The rows of a group lie close to one hidden flat surface of 11 dimensions, which may be shifted away from zero. Surfaces can cross.
In the rows, 128 means zero.
Some rows, each with its group after it:
[142 138 148 143 104 137 145 128 169 164  93 137 121 121 108]
Q
[156 123 150 125 143 142 127 105 150  78 135 107 110 153 145]
Q
[132 133 135 128 139 127 130 130  97 116 137 130 115 122 162]
Q
[132 112 160 155 178 156  63 125  97 142 127 153 112 134 116]
C
[105 153  99 129 145 179 118 156 134 121 165 147 156 124 120]
H
[162 138 103 132 117 139 115 164 108 182 151 153 139 120 127]
Q
[ 98  91 120 108 133 102 105 130 139 120 152 125 167 189 136]
T
[151 101 159 151  77 133  82 100 190 114 121 136  98 103 184]
Q
[ 86 179 136 100 133  75 170 134 118  76 101 135 121 112  98]
C
[ 83 154 103  66 133 142 141 110 130 135 161 122 148 134  95]
C
[131 170  86 132  85  83 110 127 153 136  88 143  80 131  96]
T
[110 110 141 174 125  98 145 113 139  86 118 115 175 151 147]
H
[109 139 127  80  98 123 126 122 151 181 124 139  84 123  79]
H
[107 158 133 105 112 166 197 159 143  99 128 117 121 110 119]
Q
[162 142 126 110 106 122 119 133 146 130 104 106 123 132 152]
H
[165 140 112  89 106 197 133 180 161 128 180 108 147 130 111]
Q
[109 147 132 162 138 137 123 130 127 119 118 153 140 113 163]
T
[157  99 147 109 105  67 122 149 163 157 106 148 117  76 194]
C
[113 108 133 136 109 132 141 113 114 129 143 118 148 130 108]
H
[121 143 142 121 139 129 144 117 116 126 132 126 147 147 175]
H
[111 179  97 101 133 162 134 148 125 107 167 141 133 100 126]
H
[142 145 132 136 115 112 133 133 164 101 138 145 124 159 102]
C
[104 164  80 162  71  81 116 159 150 122  86 155 108 114 167]
T
[201 166 169  83 165 179 107 134  96  87 149  81 131 169  37]
T
[104 136 147 189 128 104 124 121 109 143  84 153 132 184 146]
T
[140 105 128 142 117 119 179  92 112 162 144 138 107 157 136]
H
[152 161  90 125 138 101 124  74 207  78  94 106 124 130  62]
T
[145 149 108 126 145  89 119 169 103 101 106 112 135 154 124]
C
[123 158 150  99 100 114 145 119 142 140 144 153 122 118 138]
T
[106 147 102 141 118  96 141 160 178  80 108 131 158 147 145]
T
[141 122 111  99 157  76 106 120  87 120 123 120 112 103 109]
H
[170 154 119 114 127  97 134 184 180  96 106 139 107 113 118]
C
[159 154 117 108 131 159 142 140 124  75 137  86 122 159 110]
H
[ 94 130 112 156 106 116 128  88 143  96 127 129 112 155 110]
C
[107 100 108 116 143 179 133 137 141 129 166 112 150 137 108]
C
[120 133 142 127 114 138 128 130 129 146 129 131 145 135 110]
Q
[137 168 148 110  94 160 131 134 120 156 170 145 179 147 107]
Q
[127 169 131 137  96 129 145 123  95 126 125 136 109 120 115]
T
[128 145 104 146  90 103 125 115 132 126 139 143 146 101 142]
H
[135 107 114 125 124 142  89 119  71 117 162  86 197 121 147]
H
[ 77 125 132 117 122  84 125  72 118 132 108 125 120 136  80]
C
[132 148 172 178 200 136 159 113 112 155  87 178  91 118 134]
Q
[109 124 138 128 129 107 131 129 147 169  83 146 119 102 161]
T
[ 94 155  94 138 129  77 148 149  97 103 127 152 131 150 196]
C
[151 148 122 155  99 130 134 141 123  88 133 108 163 145 123]
C
[131 119 116  90 121 152  84 111 159 150 147 120 124 122 128]
C
[132  70 144 165 133 128  95 124 127 165  94 122 130  90 153]
Q
[ 77 136 128 118 100 131 193 126 146 144 135 136 167  99 130]
Q
[118 116 125 115 102 181 153 212 156 141  98 109  91  59 127]
Q
[139 152 164  64  84  68  82  61  42 129 134 102 116 130  99]
H
[163 140 122 117  61  68  94 138 204 164  87 143 118 124 154]
T
[146 146  97 235 124 144 116 164 114 130  68 137 118 114 137]
T

New rows, each followed by its group:
[110 143 116 155 112 146 171 136 147 112 144 154 112 109  86]
H
[109 154 128 203 138 117 147 108 170  93 100 151 156 144 139]
T
[136  51 119 125 171 124 108 123 214 202  77 134  99 106 108]
Q
[113 111 141 125 155 139 180 147 140 141 112 129  86 138 105]
H
[137 154 182 110 125 141 142 112 132 166 140 154 155 111 140]
Q
[ 84 173 167 132 124 124 154  99  61  70 164 138 140 126 116]
H
[ 89 193 166  68 167 172 199 166  87 145 139 152 123 114 103]
Q
[ 73 131 145 127 136 170 111 162 123  58 108 118  64 107 136]
Q
[164 157  91 125 171  83 172 128 126  78 127 139  68 135 116]
H
[111 152 123 106 134 141 158 125 128 118 153 138 126  91 117]
T
[142 161 152 142  77 130 172  90  86 122 161 144  81 135  83]
H
[ 85 138 167 175 100 103 185 116 109  90 143 170 140 101 189]
C
[ 78 135  75 151 149 120 107 103  99 108 141 144 124 143 110]
T
[134 107  85 159  83 122 124 115 194 104 104  99 110 112 113]
C
[155 114 107 130 128 145  84 116  83 191 124 136  85 115  92]
T
[111 149 160 157  90 149 128 133 155 156 103 157 124 107 113]
Q
[118 111 140 152 135 151 114 158 113 143 121 138 149  73 126]
H
[153 115 103 127 174 140 112 164 107 160 107 126 102 160  78]
Q
[128  71 150 192 112 123  80  73 100 117 100  91 130 149 108]
C
[153 134 162 140 134 134  91 106 161 106 127 130 169 134 152]
T
[146 138 154 179 121 134 149 166 160 110 113 134 166 197 119]
T
[148 177 106 126 157 136 154 147 154 113 135 160  83 140 135]
H
[ 72 150 139  86 125 110 153  93 147 139 135 142 126 192 143]
H
[ 87 118  58  99  76  87 108 159 105 175 146 136 129 119 111]
Q
[131 182 137 120 146 126 119 143 156 107 108 157 108 143 138]
H
[110 134 133 125 129 149 150 144 103 144 121 116 150 131  99]
Q
[ 89 113 138 101 139 152  57 135 109 121 175 155 125 117 151]
Q
[159 156  85 143 121 162 200 165 154 139 159 135 145 123 120]
Q
[181 165 103 114 147 150  71 147 194 150 108 132 126 206 157]
H
[161 150 144 178  53 160 117 120 166  67 134  88 165 173  85]
H
[116 159 135 212 105 190 158 113 124 135 142 159 169  75  61]
C
[168 133 132 164 135 130 148  95 123 143 163 147 172 142 161]
Q
[153 152 138 145  85  90 217 123 123 173  61 110 129 120 101]
Q
[ 82 112 130 104 119 107  77 110 131 111 136 145  99 116 160]
Q
[107 154 129  89 106 141 124 104 129 157 148 140 106 158 105]
H
[151 100 132 162  71  63 112 104 113 161  71 104 121 122 146]
Q
[126 137 148 167  80 171 103 170 102 133 116 129 131 100 123]
Q
[ 72 136 140  61  70 114  97  94 106 151 144 112 142 117  79]
H
[104 142 164 135 123 172 147 142  99  90 145 108 169 116 150]
H
[123  88 129 126 128 135 108 184  97 124 149 110 165 191 136]
T
[120 158  85  95  91  99 126 104 131 160 148 147 120  93 141]
H
[130 119 123  83 183 107 112 131 103 172 142 162  96 114 156]
Q
[114 121 126 182 174 129 140 118 108 126 103 150 120 128 132]
Q
[162  73 126 175 131 149  75 128 140 126 125 106 143 132 143]
Q
[124  96 142  71 113 121  94  90 136 158 164 115 145 153 160]
C
[ 97 127 159  87 141 146 123 116 117  98 126 106 120  71 127]
C
[ 94 142  96 136 142 109 148 133  59 162 122 117 181 181  49]
Q
[106 100 110 134 158 120 131 117 152 135 115 131 121 134 118]
Q
[103 101 205 111 169 202  86 139  98 169 164 141 194  93 139]
Q
[114 105  75 128 105 157 133 125 185 148 149 119 137 119 103]
C
[ 95 134 115 121 133 150 138 123 133 126 146 131 144 126  89]
C
[116 109  71 119 157 138 105 164 128 188 136 156 136 117 166]
C
[119  61 133 179 194 173 116 150 120  62 127  96 108 175  72]
C
[143 111 124 133 168 133 157 136 180 167  64 121  79 144  70]
Q
[112 138 150 145 113 129 158 137 110 120 122 142 131  75 147]
H
